The same things were measured in two ways. Each way mixes the same 10 hidden numbers, adds some noise and spreads widely along 5 directions of its own, which tell nothing about the thing.
(in the rows, 128 means zero)
Some things both ways: the first way, then the second way.
[150 150 154 141  91 116 106 118 135 137  67 150 109 152 116 154 116 154
 132 130  45  99]
[159  99 153 168 196  97  80 148 122 139 122 128 108 120 192 160]

[153 134 142 139 143 145 126 142 133 161  73 104 149 129 124 124 117 165
 153 132 100 105]
[122 138 166 121 107  98 154 107 116 169 119 151 138 125 124  86]

[ 52  97  82 122 120 116 149 149 131 131 133 140 106  93 140 133  96  66
  70 116 136 197]
[178  89 144 147 130 122 174  92 116 142 101 157 159 119 137 140]

[ 96 105 107 118 123 130 147 143 143 129 107 134 112 117 123 118 100 105
  84 146 131 160]
[157 166 174 113 107 126 101 116 110 154 117 113 132 163 150  80]

[ 97 124 106 140 119 153 134 129 123 155 132 124 166  98 142 134  95 104
  97 135 140 140]
[120 134  41 153 112 183 154  93 115 132 135 147 178 106 150 134]

[ 81 114 104 132 140 109 106 138  93 178 123 175 146 124 176 137 111 129
  86  95 116 152]
[138  57  78 187 185 128 143 145 128 118 104 178  76  64 129 168]

[ 80 160 132  92 202 132 149 164 151 104 168 172 161 100 139 110 127 105
 142 195 180 180]
[ 88 160 189 115  66 166 102 142  98 147 150 131 199 182 171  43]

[ 85 119  99 123 124 163 100 117 134 187 131 154 191  96 186 118  88 111
 130  71 135 149]
[157  94 115 188 136 101 131 119 129  80  50 133  57  86 105 138]

[108 103  98 141 145 150 139 185 142 174  99 129  82 105 110 116 111 110
  74 157 119 158]
[143  53 125 148 184 105 177 100 145 115  94 131 135 109 127 176]

[165 110 121 121 139 131 148 106 110  96  93 121 130 144 148 132 119 166
 166  96 148 109]
[156 163 140 128 119 118  94 172 138 115 119 115 120 126 176 119]

[155 150 120 121  89 104 147  91 106  87 149 126 170 129 169 146 138 171
 172  90 158 125]
[142  61 141 124 167 103 151 122 134 137 109 135 148 115 143 156]

[ 92  85 119  97 144 146 173 130 149 120 129 151 160 111 152 131 131 118
 127 152 185 178]
[113 146 166 118 101 109 173 110 166 148 158 141 186 123  80 166]

[ 93 138 114 117 151 133 126 128 139 133 131 171 173 122 160  86  85 125
 117 148 187 183]
[148 133 142 128 186  83 207  93 211 132 164 113 141  93 112 148]

[163 162 148 140 153 142 130 168 142 147  79 109 120 149  93 120 110 153
 138 123  93 114]
[146  78 156 118 119  71 157  62 124 156 134 126 156 151  99 106]

[115 120  69 134  29  93 145 135 125 132 129  72  67 103 141 170 146 118
  90  42  80 145]
[188 108 143 146 137 137 156 137 184  90 123 122 179  80 156 157]

[138 168 112 130 142 139 127 136 122 129 129 157 130 110 151 118 103 143
 156 117 143 143]
[154 139 169 141 116 143 126 156 183  97 133 110 133 117 137  92]

[120 126 129 131 233 133 139 197 109 161  92 157  89 118 110 115 120 142
 113 181 116 130]
[111  85  99 165 153 151  93 181 116 105 101 147 103 112 189 129]

[135 140 105 135  90 107 139 128 143  89 150 146 110 124 136 129 122 125
 128 136 154 162]
[145  93 115 149 152 128 165  61 143 101 159  87 194 167  96 182]

[145 116  97 111 116 137 130 104 108 101 104 111 119 144 157 148 133 146
 136  90 147 111]
[180 208 218  85  92 133 125 170 151 114 137  85 139 133 105  97]

[142 130 132 133  84 114 115 112 144 143 118 122 178 135 159 136 132 156
 160  65 108 126]
[104 135 115 164 121 102 111 140 141 126 146 144 143 114 175 113]

[114 153 113 126 129 131 108 133  92 172 129  93 184 124 161 150 141 153
  99 111 113  97]
[119 109 124 104 160 148 140 172 116 162  97 148 127  67 192  94]

[131 114 108 125 134 162 122 139 126 160  83 108 120 132 131 121 101 134
  98 103 110 108]
[168 191 128 120  53 140  93  88  93 119 124  92 106 159  77  64]

[169 139 118 129 149  73 153 110  97  68 110 138 101 128 141 114 115 181
 175 123 135 112]
[150 132 145 148 119 129 146  99 108 120 140 122 150 143 108 114]

[ 99  75 102 126 114  88 172 149 122 138 118  75 140 109 142 139 149 132
 102  99 140 165]
[159 172 194  68  52 102 135  95 138 185  98 131 136 146  77 104]

Other things, the second way, with their names:
K_560: [147 201 164 108 130 184 125 188 142 136 175 116 154 110 200  39]
K_503: [130 139 103 146 116 157 143  88 110 134 142 127 177 128 121 144]
K_234: [154 125 115 144 122 139  67 113 108 103  74  92  94 154 136 132]
K_634: [162  64 152 190 177 110 159 153 117  89  86 156 118 110 128 193]
K_676: [ 97 107 120 159 199 113 145 141 115 142 105 147 147  75 220 139]
K_150: [136 107 183 143 162 134 109 183 110 147 117 153  68 129 149  74]
K_805: [146  94 152 137 195 129 150 164 151 131  92 137  99 106 178 135]
K_920: [168  66  85 146 126 132 145  67 118 140 104 144 166 128 141 163]
K_253: [180 195 150 127  96 142  68 155  99  75 123  58 115 147 157  61]
K_593: [112 140 104 159  93 133 125  83 103 162 122 160 173 169 173 120]
K_897: [135 143 142 105  72 188  82 143 100 113 132  88 169 177 168  38]
K_972: [111  71 143 159 150 102 174 100 121 101  85 132 149 105 118 163]
K_88: [136 134  90 134 143 141 224  90 159 105 157 119 168  98 104 126]
K_172: [170 132 108 190 172 117 170 119 188  88 155 133 156  75 155 173]
K_340: [115 138  61 155  97 179  95 141 136  99 139 123 172 129 196 111]
K_726: [ 65 132 206 123 155 111 211 110 124 147 138 134 182 145  93 131]
K_820: [133 150  88 132  83 175 111 113  65 144 111 145 132 127 101 131]
K_170: [112  77 173 178 180 113 234 124 155 113 169 168 186  97 104 149]
K_339: [127  99 134 138 143 140 154 130 169  99 148 106 157 111 107 136]
K_460: [128  53 115 136 186  99 158 117 163 138 132 139 126 103 120 182]
K_307: [181  96 190 105 126  93 167  74 132 139 105 105 140 139  71 135]
K_903: [129 120  43 168 102 201 159 107 172  71 162 119 168 136 119 111]
K_323: [128  99 206 133 118 141 184 172 229 120 138 158 154  90 105 108]
K_301: [123 113 109 156 111 141 108 106  75 139 142 142 162 158 152 122]
K_134: [111  28 138 149 189  76 111 146 162 165  99 166 182  88 252 168]
K_513: [130 153 164 115  74 175 172 134 124 144 171 156 182 129  85  80]
K_888: [169 179 120 148  72 153  67 130 121 113 140 116 110 167 148  87]
K_603: [119 180 105 134 123 194 106 145 122 119 114 109 141 124 153 123]
K_773: [130 100 114 158 137 127 107 133 102  87  83 110 133 137 175 125]
K_358: [177 133  85 122 147 129 116 104 129 123 111  92 110 160 147 120]
K_769: [183 130 208 146 177  72 112 157 123 133  87 125  66 102 173  96]
K_341: [153  65 135 179 181 119  90 154 127  79  81 111  89 125 148 190]
K_269: [114 175 213 130 114 116 179  90 106 149 140 128 171 124  97  90]
K_988: [122 138 166 151 147 155 189 141 144 152 175 170 200 117 175 105]
K_626: [136 102 100 141 125 124 138 104 187 115 120 122 165 101 126 183]
K_379: [147  83 155 130 117  94 157  72 140 129 125 122 150 132  74 129]
K_585: [136 151 102 150 109 156 170  90 137 119 170 130 193 119 104 148]
K_977: [129 183 182 117 111 151 111 133  92 154 106 118  98 146 132  45]
K_966: [169 108 129 133 182 117 103 140 121 140 113 120 128 121 206 153]
K_850: [129  90  69 189 122 144  66  92  12  68  41  94 159 158 187 164]
K_555: [170  98 188 156 163 101 166 115 160 110 117 127 150 111 131 154]
K_637: [145 172 144 125 104 130 114 111 148 106 175  86 113 137  60 126]
K_68: [110 112 192 111  96 105 138  91  74 177  91 149 131 164 112  69]
K_793: [145 171 147 136 128 150 140 175 161 133 158 145 159 102 194 103]
K_135: [122 131 101 155 137 146 161 105 168 122 151 134 172  98 172  85]
K_868: [165  68 185 161 188  78 132 114 107 103 101 108 132  97 144 158]
K_156: [127 174 195 127 110 112 121 115 100 148 100 115 121 156 136  61]
K_564: [162 180 168  79 138 117 162 140 175 134  84  89  96  74 119  91]
K_824: [149 138  86 162 129 161 128 105 153 114 161 121 171 142 128 167]
K_586: [170  86 105 115 149 111 125  92 142 137  83 115 123 123  95 217]
K_658: [138 176 158  97 109 153 134 132 127 143 114 108 130 111 105 109]
K_611: [ 94 129  98 140 133 164  83 176 118 118 128 128 138 132 205 108]
K_458: [125  31 143  84 178 114 154 116 138 143 109  94 146 134 116 134]
K_516: [112 143 132 137  90 139 109 126 114 147 162 146 187 129 188  62]

Some of these things the first way, each followed by its name:
[160 129 135 128 128 192 119 102 137 147  32 146 112 137 122 115  67 156
 136 129  83  86]
K_769
[146 113  88 158 119 178 109 171 126 192  73  91  81 127 113 114 105 134
  75 122 103 115]
K_88
[129 126 108 120 134 124 154 139 124 115 109 119 102 121 126 122 116 138
 117 127 134 135]
K_307
[145 122  89 105 151 108 120 130 106  99 105 106  79 154 143 117 125 146
 115  78 120  96]
K_253
[108  79 105 121 145 149 152 116 101 136 100 124 140 111 145 144 110 130
  96 139 132 109]
K_820
[129 111  82 147  72 135 106 110 110 171 121  73 175 115 167 126 115 144
  92  73 125 103]
K_564
[106 149 122  96 137 119 161 125 137 110 138 134 155 111 144 120 117 134
 135 120 146 153]
K_516
[147 145 105 125 101 133 138 116 120 120 148 148 139 118 160 131 126 157
 137 113 151 128]
K_339
[159 142 132 154 118  86 127 140 112 124  98  98 112 120 117 140 138 165
 143 139  78  98]
K_503
[ 63  94  88  92 152 138 162 141 154 124 168 158 155  77 164  95 112  91
 106 145 189 185]
K_972
[118 153 120 120 139 129 121 131 115 133 112 132 144 130 158 142 126 141
 142 121 141 145]
K_793
[ 86 112 112 112 137 128 142 138 126 140 144 167 153 132 159 127 121 122
  86 130 168 174]
K_460
[119 119  98 138  74  91 167 137 117 117 128  89 105 108 132 153 135 133
 108  90 119 160]
K_920
[136 143 115 149  81  91 122 115 118 107 133 142 137 130 155 156 131 141
 145 110 131 150]
K_824
[ 77 109 107 130 177 151 117 170 130 178  96 158 116 101 127  96  88 108
  59 192 115 138]
K_977
[105 154 111 131 134  70 129 145 111 114 134 153 112 110 158 130 138 140
 136 148 138 178]
K_988
[151 116 121 157 131 109 107 161 147 146 117 132 124 113 137 112 155 154
 146 185 121 127]
K_726
[120 130 109 135 127 177 105 150 153 162 120 125 139 117 132 132 107  99
 125 113 120 128]
K_773
[140  83 104 138 127 103 167 129 139 107  93 135  91  89 121  83  90 153
 126 160 120 128]
K_156
[103 118  95 118 107  64 151 101 107  85 177 144 160 107 183 123 132 143
 135  96 175 161]
K_234
[118 136 109 112  70  68 145 100 107  92 135 112 133 137 166 156 152 156
 116  89 134 149]
K_966
[144 101 104 136 127 132 134 104 112  98  98 168  91 119 157 142 100 134
 161 108 133 133]
K_634
[139 197 126 131  87 136 117 103 132 139 143 134 193 102 165 115 104 158
 170 106 141 135]
K_135
[118 104  99 103 102 132 116 152 132 173  94 124  95 156 157 130 162 156
  62  98 115 138]
K_637
[107 149 125 133  90 122 100 128 146 165 151 120 205 118 167 138 142 131
 136 100 132 146]
K_68
[139 147 123 108 117  61 150 101 105  72 150 136 154 132 177 139 157 174
 172 100 157 143]
K_301
[149 106  98 135 139 142 168 140 101 121  85 133  65 112 121 133 106 151
 113 140 119 120]
K_513
